All groups share one centre, and each spreads out both ways along 12 directions, with some noise.
In the rows, 128 means zero.
Known rows, each followed by its group:
[172  77 143 128 103 139 148 148  96 169 151 163 105 116 166 119 155 116
 132 157  97 137 147 156 109] -> j140
[186 161  89 149  85 107  98  75 102 162 152 122 105  96 124 106 151 176
 147 181 133 126 147 192 127] -> j140
[154 153 125  97  78 174 105 156 127 146 111 160  90 138 168 118 147 163
 162 115 150 147  90  94 120] -> j828
[104 172  87 166  97 157  83 131  76 139  83 125 133 123 137 146  90  88
  79 123 100 107 121 127 137] -> j610
[131 139 133 144  98 152 152 153 132 112 150 152  88  77 209  69 132 134
 128 124 142 117 105 148  95] -> j140
[ 92 150  79 152 147 106 106 145 137 123 145 141 120 150 146 172 153 122
  73 108 102 141 131 174  58] -> j941
[ 89 141  92  89  76  85 175 134 136 110 186  99 120  38 157 113 152 140
 171 111 143 112  69 202  73] -> j941
[148  83  69 125 123 141 129 115 127 116 143 210  89 171 153 143 156 161
  61 152 128 142 127  89 151] -> j941
[ 73 113 131 131 108 136 119 138 120 101 167 155  84  91 164 104  78  90
 108 113 165 151  98 123 119] -> j140
[162 130 159  69  79 166 153  92 155 107 146 191  89  92 156  36 176 171
 109 150 121 160 121  87 153] -> j140
[127  93  76 195 108 105 110 114 125 130 160 122 137 144 138 132 157 198
 100 107 120 126 147 125  62] -> j828
[116 160 112 113 167 108 124 188 172 126  97  97 145 118  90 152 151 105
 172  79  78 137 128 173  70] -> j140
[ 93 215 127 192 152 125  77 144 134  85 135 117 100 131 182 118  95 127
  94 105 173 116 122 134 105] -> j941
[138  63  94 150 116  53 145 131  90  90 140 102 151 102  73 112 124 112
 111 154  65  85 168 154 129] -> j828
[ 80 118  93 151  88 171  93 118  59 175 145 183  88 135 188 187  56  72
  72 158 189 141  88 125 152] -> j941
[104 179 122 155 102 146  85 113 117 115 118 133 118 123 129  99 101 135
 103 107 139 131 123 119 125] -> j140
[100 158  69 149  89 116 149  87 162  68 145 164 105 108 127  77 155 177
  58 116 142  95 127 126 111] -> j828
[137  81 183  65  83 167 152 103 101 134 126 167 113 128 135 102 143 106
 103 159 121 151 114  65 165] -> j140
[144 115 142 154 100 152 163 120 129 146 149 157 128 120 171  79 135 139
 121 123 121 110 145 147 106] -> j610
[ 84 192 194  77  93 148 136  93 133 116 174 124 116  86 189  87 130 118
 114 117 168 151  79 135 118] -> j941
[101 152 129  36  93 116  81  94 124 138 134 119 108 105 100 151 220 137
  81 137  50 206 106 132  81] -> j941
[ 73 124 106 185 119 153 121  74 176 107 136 128 143  92  90  77  99 151
  85  82 142 135 145 107 126] -> j828
[115 107 154  87  85 137 187 120 110 186 155 124 139 108 146 154 132 102
 176 141 163 132 104 175 104] -> j941
[130 118 139  69 154 111 129 119 155 114 124 129  94 125 123 145 183 136
 106 155 122 162 119 107 128] -> j610
[136 177 125 133 168 125 174 129 165 169 133 156 130 134 146 172 153  72
 122 153 127 113 153 252  95] -> j140
[132  83  85 140 149  53 104 117 111 111 166  83 124 133 101 171 146 155
 120 150 116 140 148 140 105] -> j140
[133 110 150 131 136  88 143 147  87 163 145 118 157 169 121 192 130  81
 133 147 106 115 154 189 101] -> j828
[ 83 144 135  98 118 115 146 102 168 115 144 151  85  85 108 125 130  82
 102 141 158 149 112 167 112] -> j610
[138 111 137  97 160  95 177 112 150 149 127 117 104 116 159 171 195  93
  96 193 124 120 141 175 104] -> j140
[139 110 139  87 153 145 184 139 162 144 161 127 170 109 159 124 115 141
 209 105 134 128 104 156 150] -> j941
[138  98  71 207 128 108 127 134  97 143 118 151 112 158 134 165 122 107
  70 159 130  82 165 153 108] -> j941
[162 135  96 136 131  77 146 147 135  96 131  83 139  72 125  88 174 141
 138 134  60  83 145 183  97] -> j828
[ 96 123 126 128 124 126 133 132 113 109 148 132 170 142  95 135  69 114
 158  93 136 118 111 122 152] -> j828
[135 105  97 148  55 144  56 126  70 174 119 123  95 107 106 126 140 143
 118 130 100 172 119 114  95] -> j610
[140 129 138  94  62 131 147  96  94 180 109  86 130  81 133 136 178 111
 123 173 105 110 116 160 103] -> j941
[105 107 107 163 140 134 181  77 167 128 161 129 198 126 103 118 108 147
 109  99 130 100 149 148 132] -> j828
[ 76 129 110 121  91 135 129 115  87 122 150 139 155 125 118 143  78 104
 128 111 137 131  90 134 142] -> j610
[ 82 147 121 124 116  96 131 119 101 150 169  93 151  91 125 160 113  78
 135 126 111 141 109 222  83] -> j941
[124 125  55 133 140 155 186 123 177 108 140 140 195 103 131 111 147 186
 134  70  83  94 121 143 124] -> j610
[158 176 111 194 104 175 136 127 154 143  63  95 142 102 125  83 131 164
 151 102 152  71 135 107 129] -> j610
[118  91 125  89 114  81 149 104  96 114 177 166 105 172 129 176 146 102
  80 178 147 126 119 146 128] -> j828
[166 158  99 146  91 150 118 143 115 180 105 109 131 112 137 130 142 151
 172 127 124 119 120 155  99] -> j140
[ 96 128 138 102  99 116  81 118 102  90 148 123 103 114 134 106 128 144
  89 123 123 157 104  70 142] -> j941
[123 140  64  76 106 171 153  81 142 122 154 208 107 114 169 128 138 145
  67 160 121 135 101 131 183] -> j941
[136  84  58 105  79 177 190 145 125 151 114 146 164  84 126 120 121 133
 153 106  89  89 100 122 144] -> j610
[108 129 128  70 161  95 105  99 165 122 163  69 122  68 117 143 152 154
 158 133 119 195  98 140 114] -> j610
[146 105 102 146  46 126 112  89  54 221 131 113  99 104 125 176 138 109
 124 195 157 130 120 180 100] -> j828
[102 154 121 135 131 119 157 119 180  80 140 150 138 146 144 103 180 158
  73  90 114 109 138 132  84] -> j828
[102 181  85 136  61 156  78  96  93 170 117 121  97  76 137 135 127 109
  91 144 122 144 103 171 105] -> j610
[ 80 103 154  27  88 106 192 144 145 110 146 151  88  92 129 144 176  65
 121 135 133 140  83 151  91] -> j140
[164 169  87 165 173 124 118 105 184 128 145 137 132 133 131 117 157 194
 136 122 119 141 159 175 124] -> j140
[ 95 141 105 166 157 139 105 120 181  90 159 158 132 139 129 101 109 181
 111  70 142 161 133 106 118] -> j828
[128 176 117 136  99 147 171  84 166 129 135 154 133 116 144 105 147 157
 122 125 167  87 124 173 111] -> j610
[118  85 111  75 124 119 139 137  97 121 149 116 134 110 164 156 141 102
 109 149  83 137  94 130 131] -> j610
[137 108  95 129 105  89 180 110  96 100 139 108 159 103 135 114 126 129
 117 169 107  53 132 149 145] -> j828
[148 118 189 110 117 111 142 109 108 143 177  90 105  93 241 107 196 143
 100 175 124 127 127 135  83] -> j610

New rows, each followed by its group:
[128  84 108 172 104 152  96  89 106 196 148 128 132 119 106 146  82 141
 150 129 159 173 130 132 130] -> j828
[116 153 152  69 121 137 143 107 146 130 152 220  86 158 136 150 144 106
  99 155 163 161 118 151 140] -> j828
[179 129  94 227 161 121 114 140 142 127 153 114  98 107 212  94 151 180
 109 138 126 105 163 162  88] -> j140
[172 134 107  93 161 110 169 129 139 117 170 157 147 129 158 129 127 145
 167 153 114 114 129 184 166] -> j828
[140 170 146 139 134 186 135 107 183 186 136 117 141 116 191 126 145 183
 160  99 160 162 111 140 101] -> j828
[117 124 104  87  76 123 142  85 128 139 148 155 101 107 106 144 151 136
 122 159 156 150  99 139 130] -> j140
[ 99 158 134 113  92 152 115 128 107 154 123  97 118  97 186 141 149 111
 103 131 140 120  89 126  90] -> j941
[140 163  87 126 127 168 145 112 150 130  85  89 173 101 126 124 123 171
 159 105 139  78  99 103 154] -> j610
[110 116  88 160  44 158 134  72 117 156 119 167 111 111  96 104 119 149
  91 134 167 121 125 122 129] -> j828
[167 126 170 123  82 139 119 107 101 158 127 181 107 184  89 129 113 142
 170 138 187 141 144 112 141] -> j610
[166 202 142 164 144 146 155 104 159 118  56  95 143 138 138  99 139 138
 117 151 159  40 151 113 164] -> j941
[148 204  91 135 136  78 119 151 110  53 122 122 108  82 144  73 124 114
 120 154  96  68 135 185 149] -> j828
[ 95 131 123 103 111 115 110 140 147 103 152 131 115 118 115 121 143 151
 137  91 125 166 101 124  91] -> j828
[ 98 163 103 146 132 164 124 130 154 141 126 124 104  87 163 136 100 119
 138 116 176 133  97 146 123] -> j140
[ 99 139 140 138 106 144 106 127 118 107 121 169 111 167 129 120 114 119
  85 116 152 130 128  82 130] -> j828
[153 118 131 153 115 146 107 149 128 132 129 133  87  88 176  75 137 148
 130 129 116 145 137 118 116] -> j140
[177 132 136  90 170 109 132 142 113 144 166 135 117 130 186 153 130 135
 167 179 125 147 120 181 160] -> j828
[119 147  66 123  39 142 133 115 109 150 120 138 138 147 112 161 147 186
 146 101 171 106  85 117  92] -> j140
[188 164 185 152 169 163 154 107 163 129 113 138 135 136 172  69 141 151
 135 149 131 105 170 121 170] -> j941
[160 101  80 159 159 111 129 146 155 150 122 122 121 150 144 165 175 171
 120 134 112 120 151 142  85] -> j140
[ 76 150 112 138 146 105 103  82 176 110 198 162  84 150 141 146 158 153
  71 115 167 193 127 149  81] -> j828
[131 131  89 115 135 110 118 107 156 127 145 175 130 170  66 151 166 159
 119 116 100 170 146 158 109] -> j140
[112 159 112 145 108 126 122 148 110 131 175 153 135  94 132 100  56 114
 188  93 134 145 109 209 126] -> j140
[111 118  95  77  88 103 132 105 117 136 159 120  97  81 144 148 176 123
 102 166 106 151  99 171  96] -> j610
[158 171  92 203 177 138 124 126 158 148 133 100 135 102 187 126 116 155
 147 137 143 106 146 180 121] -> j140
[145 114 152 113 136 127  91 111 113 111 126 119 128 134 120  98 152 155
  95 152  77 157 148  76 148] -> j941
[139 160 141 125 183 147 152 116 202  66 126 145 104  94 172  54 154 158
  94 128 113 121 140 113 159] -> j828
[121 161 185 121 145 167 142 170 142 116  89 116 161 163 146 114 122 114
 147  79 114 100 118  92 122] -> j828
[105 180 155 136 107 144  73 105 101 130 114  98 103 120 163 115 142 122
  62 139 118 139 127 103 117] -> j941
[145  72 120  57  88 117 179 143 105 144 151 186 144 168 101 159 147 121
 163 135 112 139 112 137 133] -> j828
[108 141  97 104  56 158 158  77 127 138 173 128 171 107 157 112 137 201
 137  99 141 126  82 125 116] -> j610
[126  89 109 153 132 103 121 105 120 135 169 161 117 165 117 146 125 131
  94 141 132 150 158 141 118] -> j828
[118 149 143 123 138 151 130  58 149 162 158 135  89  76 168 124 109 113
 106 187 186 162 119 158 166] -> j828
[ 94 135 134 158  85 121 137 116  92 153 150 131 103 119 173 150 127  96
  92 143 153 111 118 177  78] -> j941
[166 178 109 106  91 114 131 173  95  92 101 129 117 110 148 102 138 131
 158 141 106  64 105 147 144] -> j828
[171 106 165 147 119 100  94 145 115 134  93 113 104 163  73 122 121 132
 184 142 160 132 151  94 133] -> j610
[136 196 173  84 104 154 124 194 110 139  79 109 147 137 140 129 131  98
 189  87 107 116  92 126 110] -> j828
[179 125 128 134 131 143 153 173 113 183  99 105 187 157 129 159 150 132
 184 105  78  96 142 160  99] -> j140
[101 151  93 162  88 149 151 140 108 101  99 144 140 135 132 120 113 105
  86 108 135  51 125 131 126] -> j610
[120 132 153  78 151  88 153 113 135 110 126 117 158 161  86 153 180 110
  99 140  93 120 147 137 114] -> j140
[130  99 112 128 108 149 139 127 134 163 128 151  95 121 158 156 149 125
 114 146 149 133 119 128 108] -> j140
[120  31  99 142 108 120 176  29 114 168 188 141 145 107 123 150 111 146
 105 183 170 132 138 137 161] -> j828
[126 118 120 186 174 154 124  62 150 190 174 135 151 103 130 135  69 137
 145 140 156 168 154 181 161] -> j828
[158 138 104 138 115 158 152 100 168 121 115 132 118  69 140  61 168 166
 111 132 109 113 146 128 131] -> j828
[ 78 165 129  73 164  99 111 101 162  72 185 137 152 120 120 111 141 140
  95  97  68 187 121 157 121] -> j941
[ 97 163 118 186 150 110 129 112 133  77 123 115 151 124 119  90  91 115
  83 111 127  82 154 136 143] -> j828
[141 113 149 150 128 170  81 111 122 227 125  78 118  63 123 128 119 127
 178 130 124 203 131 154 101] -> j828
[137 123 123  98  79 155 152  82 121 149 149 157  98 119 171 133 156 157
 113 172 189 127 101 107 143] -> j828
[ 76 159  80  94  79 131 108 140 128 103 122 112 101 108 136 156 141 142
 118  99 166 131  54 102  92] -> j941
[128 137 107 120  59 174 131 121 107 194 115 179 103 123 122 157 128 107
 145 137 159 145  96 162 112] -> j140
[153 127 100 117 107 127 150 120 116 139 153 171 140 161 146 145 168 150
 108 138 107 118 134 149 118] -> j610
[131 148 101 155 118 131 171 110 153 110 143 133 145 142 173 120 174 186
  89 114 133  79 134 141  93] -> j828
[102 121  96 183 148 106 129 138 119  83 181 111 157 137 170 116  88 173
 130  86 151 108 120 110 120] -> j140
